The same things were measured in two ways. Each way mixes the same 12 hidden numbers, adds some noise and spreads widely along 6 directions of its own, which tell nothing about the thing.
(in the rows, 128 means zero)
Some things both ways: the first way, then the second way.
[128 121 119 136 105 119 114 129  79 167  84 222 102 131 219  77 150 114
 166  79 197 128 135 133  78 123 144]
[109  69  77 106  59 120  96 129 153 139 112 123  75 173 211 107 132 118
 155 129 167 124 183 124 104 133 104  65]

[191 148 126  97 136 117 105 144 140  89  97 190  97 128 189 109 117  79
  87 159 123 125 153 163  77 147 131]
[114 116 135  98 114 128  86 133 178 150 117 131 131 129 132 135 147 104
  78 123 120 109 150 100 140 143 148  95]

[156 131 159 161 115 133  86 137 145  97 112 150 137  99 197 126 158 130
 149 100 151 177  98 110 119 123 155]
[150 142 155 173  69 151  84  84 102 170 152 168 167 144 104 214 144 122
 179 142  94  83 125 187 134 135  74 155]

[169 141 113 126 209 148 116 163 146 130  94 122 111 163 128 110  95 163
 124 134 102 101 160 147 108 147 128]
[132 106 166 154 134 156  67  95 136 139 100  95 100  86 171 223 122  93
 180 175 107 142 145 170 166 159  95 108]

[ 66 120 134  88 151 117 156  98  92 137 130 101  81 126 149  54  72 139
 137  89 140 104 147 102 117 131 173]
[136 114 164 164 134  99 132 112 156 110 132 128 124 150 144 136 144  85
 132 150 144 168 166 157 119 122 117 111]

[134 134 106  96 100 155 162 130 115 161 117 151 134  93  91 130 149 158
 180  89 144 149 167 181 114 138 105]
[127 122 104 131 109 167 110 114 135 137 114 131 110 133 107 113 125 135
  89 113 104 124 138 105 142 124 122 140]

[211 172  83 121 200 136 110 135 164  71 131 151 125 191 140 122  68 192
  92 139  78 106 180 155 141 174 109]
[106 147  98  78 147  92 152 164 120 102 125 151 119 164 120 108 121 173
 136  98 169 132 161 105 127 138 164  68]

[166 159 118 107 160 187  93 135 122 152 131 181 131 157 109 204  83 131
 208 112 181 135 153 180 142 164  87]
[163 114 134 167 124 157  69 125 182 116 137  87  79 124 144 172 150 107
  74 160 137 107 131 112 115 109  83  93]

[ 49 128 153 117 169 105 139 124 111 120  90 101  85 152 219  83  80 186
 104 140 132 117 117  62 127 134 199]
[116 117 108 102 114  84 151 112 150 107 104 140 121 165 160  66 104 112
 179  77 179 185 146 129 108 109 111  92]

[102  97 190 127  97 131 128 121  94 134  88 139  88  53 192 110 151  70
 161 114 220 175  89 145 103 116 148]
[133 136 118 124 110 146 118 117 156 130 141 120 109 112 157 142 114 126
 159 105 123 131 121 134 141 136  95 124]

[101 121 173  91  45 107 135 118  96  85 141 149 115  90 164  85 171  56
 134 105 153 149 125 112 102 109 150]
[139 134 102 119 136 121 139 110 128 152 131 163 167 138 118  91 128 137
  91 120 101 124 119 113 115 112 145 151]

[122 117 150 125 120 132 118 116 138  97 134 103 105  51 132  59 136  94
 132  78 110 175 115 103  89 113 164]
[113 119 189  49  93 114  88 132 134  93  99  43 146 182 100 119 159 113
  57 168 154 108 148 132 132 111 145  66]

[114 146  92  92 164 155 130 150 150 161 131  75 126 161  53 108  74 198
 124 104  85 102 161 121 143 154 130]
[130 162 106 106 170  91 173 118  87 125 137 128 154 115 146 141  81 172
 174  90 133 167 101 147 139 120 153 163]

[ 44 119  96 114 166 117 124  59 134  93 140  95 120 222 112  79  85 116
  58 113  24  63 171 123 112 141 140]
[119 140 104 128 148 123 139 112  74 131 132 132 135 102 161 155  96 133
 162 105 137 173  87 150 165 156 125 137]

[126 120 165 168 113 121 115 151 154 129  95  58 118  87 164  87 130 151
 133  93 143 192  77 144 147 149 177]
[117 119 176 168 158  88 179 147 133  79 109  87  82 111 146 151  99 123
 203 135 162 181 150 155 116 126 118 140]

[134 140 132  94 143 157 168 141 134 106 143 110 135  98  78 198 108 133
 139 145 130 165 133 148 142 115  74]
[129  81 190 127 121 129  54 119 125 129 103  72 104 110 160 190 143  75
 120 179 115 125 136 157 138 140  94  90]

[ 84 112 178 106 124 126  92 140 124 157 112  78 121  95 147  92 107 153
 145  94 192 171 110  90 161 138 178]
[170 139 157 206 124 119 147 111 164 140 185 199 150 145 105 131 157 100
 123 119 110 127 124 138 102 100 104 157]

[ 72 129 109 117 176 122 138  85 113 127 155 113 104 159 133  80  84 132
 116 128  61  68 202 110  85 142 150]
[156 142 158 169 107 159 129  98 145 140 167 184 141 138  94 126 147 108
 144 104  91 127 124 140 140 112 107 144]

[187 123 137 113 141 151 138 188 122 140  95 146 115 102 117 115 154 135
 148 125 175 132 139 154 112 127  98]
[106 109 116  83 153 118 156 149 123  99  98  73 102 105 182 144 101 148
 187 169 153 150 145 129 125 138 161 117]

[149 147  82 127 149 144 141  96 138 125 127 149 117 151 142 157  72 160
 118 116 118 111 136 168 123 143 107]
[121 148 157 140  85 104 136 141 104 120 170 131 136 160 113 188 130 146
 143 113 144 123 135 170 135 144 112 143]

[ 27 103 176 129  79  85 169  88  91  97 176  88  94  94 186  88 123  83
  87 145 135 142 118  74 121 128 149]
[135 110 154 162 160 113 161 133 155 114 119  99 103 127 140  87 135 108
 120 141 119 147 156 122 103  88 160 150]

[ 59 118 157  71  97 126 208  67  77  87 166  95 111  79 113 122 107 144
 162  99 172 159 144 133 167 113 115]
[116 126 111 115 151  96 136 136 106  89  94 121 113 150 128 140 108 151
 130 145 169 164 152 130 125 147 118  82]

[154 142 133 126 109 123  73 145 157 106  88 130 139 149 159  82 144 171
 103 106 116 139 131 131 134 149 164]
[122 110  99 141 113 122 127 102 144 145 107 160 110 135 176 103 111 117
 176 108 138 155 151 130 133 136 116  99]

[154 115 147 121 102 124 113 109 158  49 102 140 119  98 158  91 176 110
  59 142 106 143 123 140 102 132 131]
[ 83 156 106  45 127 136 155 138 109 100  78  58 152 134 116 108 109 163
 114 143 168 133 119 108 158 148 192 116]

[ 91 145 124  62 113 133 202  81  94  98 144 148  89  97 150 167  79 162
 118 176 151 106 157 131 123 130 109]
[120 222  84 145 179  93 208 106  99 148 106 158 201  88  97 158  55 209
 222  80 128 136  91 146 137 144 155 220]

[ 10 115 119 149 171  92 160  91  95 143 113  94  81 185 199  65  74 153
  78 141  84  85 146  81 101 137 170]
[128 122 124 152 128 129 125  94 122 143 113 125 100 113 167 119  93 122
 170  84 115 168 129 146 152 123 110 138]

[143 121 125 183 153 126 101 163 138 152  76 144 102 131 204  49 139 111
 154  53 127 165  89 130  80 138 179]
[130 139 136 144 131 127 130 126 114 132 129 103 134 124 111 131 129 127
 115 118 106 115 127 141 121 113 128 169]

[137 143 120 139  99 128  96 113 138  75 154 151 152 155 130 102 145 101
 122  76  92 163 135 128 129 134 121]
[118  91 137 139 141  95 108 135  98 123  93  91 109 142 160 132 140 111
 112 178 154 124 146 136 110 124 137  86]

Other things, the second way, with their names:
J857: [135 147 127 139 116 157 104 133 147 126 119  98 136 136  76 199 128 172
  25 168 122  98 131  98 134 133 137 158]
J961: [121 116 148 109 106  98 110 120  85 144 154 169 138 128 169 204 113 130
 224 113 135 141 122 180 150 162  99  98]
J879: [120 118 130 116 120 124 132 137 115 118 121 102 112 139 137 141 117 152
 110 145 136 132 137 123 132 130 142 123]
J851: [116 133 100 132 145 141 178 152 128 124 129 139 109 118 119  72 126 137
 156  98 117 124 136 103 113 111 163 160]
J349: [145 165 119 154 190 121 183 151 161 116 136 118 132  98 108  58 134 139
  95 132 103 103 115  90 100 102 158 153]
J321: [119 152 142 137 117 140 158 118 104 122 126 151 137 134 106 139 116 146
 196 120 133 132 128 147 149 140 134 132]
J372: [100 116 144 108 114 107 156 149  83 106 139 140 153 156  97 160 131 134
  96 144 142 161 132 139 138 156 155 150]
J697: [111 106 107  92 124  80 105 122 113 125  94 112 134 157 171 183 110 143
 171 150 172 146 169 155 114 139 129  92]
J921: [147  79 144 147  79 167  47  91 116 171 169 142  90 148 195 185 163  86
 128 148  81 123 173 175 163 133 111  93]
J901: [127 101 188 145 129 127 124 135 169  89 120  79 107 148 118  96 169  61
  63 157 156 156 142 115 124 104 146  99]
J710: [144 103 229 174  84 115 117 112 121 124 162 113 141 164 120 190 161  92
 118 182 122 135 143 185 128 113 120 143]
J519: [136 128 100 173 130 121  85 115 122 179 114 129 126 114 142 154 130 136
 106 136  84  76 150 138 111 132 108 152]
J504: [130 104 139 137 176  91 158 154 159  99 131 119 119 125 149  80 155  83
  98 162 135 152 149 113  92 117 150 110]
J887: [158 177  98 143 158 146 127 109 156 146 153 152 146 110 111 142 122 144
 114  80 110 124 105 110 139 108 137 157]
J141: [143 146 198 158 133 142 111 121 141 138 139 111 165 144  61 157 173 122
  19 188  76  89 152 134 142 121 170 152]
J197: [129 132 142 126  92 117 129 123 111 134 165 169 172 164  89 161 149 118
 118 116 116 129 132 153 120 129 119 164]
J412: [138 161  86 161 141 126 120 109 134 157 108 126 123 111 138 153  97 175
 166 113 105  94 151 139 120 126 109 152]
J293: [140 142 138 151 133 155 112 110 132 128 132 119 145 105 123 167 142 110
 118 184 101 115 121 148 143 156 101 133]
J222: [139 103 142 105 100 144 115 140 163 125 156 135 101 145 129  98 142 122
  79 115 103 121 138 101 125 111 120 109]
J669: [136 126 173 193 150 108 157 144 147 131 131 129 133 111 110 125 151 103
 144 158 109 100 139 135  90 111 136 168]
J425: [131 145 134  30 149  87 158 174 126  93 147 113 125 138 104 103  87 209
  97  80 127 126 105  86 118 103 141 111]
J505: [127  87 180 214 144 135 125 138 182 121 135  96  83 105 167 142 182  26
 138 171 137 144 164 143 114 120 148 133]
J574: [105  91 132 110  71 126  99 131 120 111 131 144 103 160 161 138 152  84
 178 147 154 135 165 161 132 170  77  57]
J833: [146 121 135 152 172 118  92  75 127 157 104 142 148  97 151 154 110  94
 121 127  92 174 118 147 151 133 110 135]
J450: [130 120 101 146 164 114 107 128 142 163 116 128 123 105 146 128 134 116
 107 124  75 112 167 128 110 125 140 157]
J803: [124  61 120 105  95 122 110 122 146 130 142 151 100 139 210 140 135  79
 194 129 157 170 144 138 119 129 113  87]
J396: [124 158  81  94 126 115 153 143 125 129 134 140 134 138 123  79 111 173
 138  79 136 100 112 101 111 115 133 121]
J318: [140 123 120 121 104 149 103 103 137 146 127 147 140 142 115 114 131 130
  85 124 100 121 126 116 137 121 114 124]
J502: [136 141 134 137 112 159  87 113 117 169 129 125 136 102 113 197 111 165
 107 134  69  83 122 134 156 144 116 163]
J275: [152 131 129  83 142 105  94 108 117 140 122 120 136 143 155 141 109 163
 123 130 118 117 128 132 129 105 122  81]
J207: [141 151 114 162 129 149 154 120 125 147 167 173 140 123 108 114 137 128
 131  94  94 123 118 128 134 119 138 174]
J220: [122 162  87  86 119 154 134 121 147 108  93 105 116 134 107 103  95 181
 129 107 144 120 127  96 141 128 119 106]
J223: [133  78 132 150 108 173  82 103 200 114  94  50  56 123 184 110 146  60
  99 159 129 156 175 122 129 109 107 104]
J674: [131 119 234 184 127 118 143 122 125  87 106 106 126 120  79 165 124 103
 134 182 128 153 120 158 133 139  84 137]
J537: [123 111 140 112 108 136 127 115 119 124 140 131 128 141 151 154 137 101
 194 121 146 153 135 154 137 120 139 122]
J990: [127  86 152 145 120 109  85 110 166 145 101 125  90 116 183 114 123  82
 152 127 110 141 162 138 128 135  85  80]
J998: [119 121 114  75 140 127 135 127  99  90  87  98 119 130 137 111  99 155
 144 149 159 148 107 113 133 133 117  80]
J479: [108 145 147  71 117 108 108 139 119 109 114  96 144 156 115 178 126 157
 113 141 167 120 140 132 150 148 151  80]
J24: [161 131 121 149 135 127 115 103 142 145 150 134 131 116 152 167 112 143
 116 135 100 134 119 138 125 116 103 150]
J930: [126 109 150 148 143 113 106 111 132 127 101 128 109 130 141 111 134  84
 153 113 132 151 149 139 129 117 116  95]
J468: [139 112  96 160 165 127  81  98 158 154  88 143 115  94 165 143 124  97
 139 146  97 132 157 130 124 144  92 107]
J749: [139 143  90 128 151 111 138 126  77 167 176 191 163 101 141 186 101 167
 134  97  84 135  91 140 143 150 135 183]

Some of these things the first way, each followed by its name:
[162 130 141 111 159 141 121 104 150  42 126 124 132 163 144 153 113 133
  91 139 114  94 124 134 141 113 115] -> J293
[106 124 128 128 181 119 154  94  84  92 142 161  78 163 189 106  77  81
 114 141 129  84 150 113  87 119 115] -> J349
[ 88 122 159 127 122 128 112  99 152  59 158  57 160 135  96 122 142 144
  94 127  67 134 145  99 154 120 135] -> J998
[193 172 143 127 102 148 109 152 159  47 121 162 138 122 147 148 151 112
 153 118 107 193 120 172 128 154 123] -> J930
[100 122 105 136 139 116 173  97 100 115 150 168 105 138 166 104 133  96
 112 138  90 102 178 139  73 137 106] -> J851
[103  99 147 116 180 124 168 100 122  88  97  94 117 110 165 127 110 192
  95 124 159 142 111 107 156  96 126] -> J574
[166 147 120 149 163 129  67 138 152  87  91 173 104 194 189  59 126  69
 115 101  69 112 142 158  69 166 167] -> J901
[120 127 119 104 123 136 173 129 123 150 140 103 133  86 100 186 104 178
 111 159 157 144 143 138 150 118  80] -> J502
[153 139 157 153  52 122 111 104 122  87 142 164 119  70 208 124 145  99
 158  91 180 189  86 140 125 136 148] -> J412
[116 115 160 114 120 103 182 153 107 114 121 121  94  82 200 119 113 128
 114 126 198 180  80 100 141 118 133] -> J450
[133 139  87 127 185 136 121 127 145 133 118 133 123 193 132 108  92 171
  98 123  79  83 168 135 112 155 127] -> J207
[121 118 155 136 166 119 102 178 136 141  65  99 120 141 179  90 127 192
 111 121 158 146 110  90 143 127 168] -> J318
[116 152 118  72  68 154 114 104 141 129 190  95 154 134  47 167  96 129
 137 114 109 102 160 140 154 141 113] -> J24
[ 93 123 162 115 146 100 117 112 138  77 133  83 117 142 184  77  99 137
  89 112 112 133 118  80 143 131 183] -> J468
[ 83 106 124 108 120 128 168 120  80 177 120 128 104  95 121  91 123 136
 155  95 174 138 150 136 113 119 113] -> J879
[120 109 151 152 162 121  83 159 131 140  93 140  98 129 186  26 158  90
 129  97 113 136 143 105  65 155 183] -> J537
[148 113 179 124  57 130  99 163 145 137 112  85 143  46 113 111 177 104
 141  97 178 202  97 151 140 125 140] -> J222
[142 135 115 130 160 119 104 134 131 143 108 154 117 181 194 126  93 156
 106 141 143  92 150 136 122 159 140] -> J857
[ 65 113 112  91 122 118 152  50 106 109 176 155  95 131 134 106  98  51
  86 136  96 102 180 143  82 155 111] -> J505
[117  97 168 134 132 105  81 197 156 165  72  51 134 128 142  53 141 143
  93  79 164 177  79 103 160 130 177] -> J749
[107 119 132 115 131 149 113 105 157 144 123  57 140  77  85 110 114 220
 124 102 122 147 146 121 156 142 151] -> J220
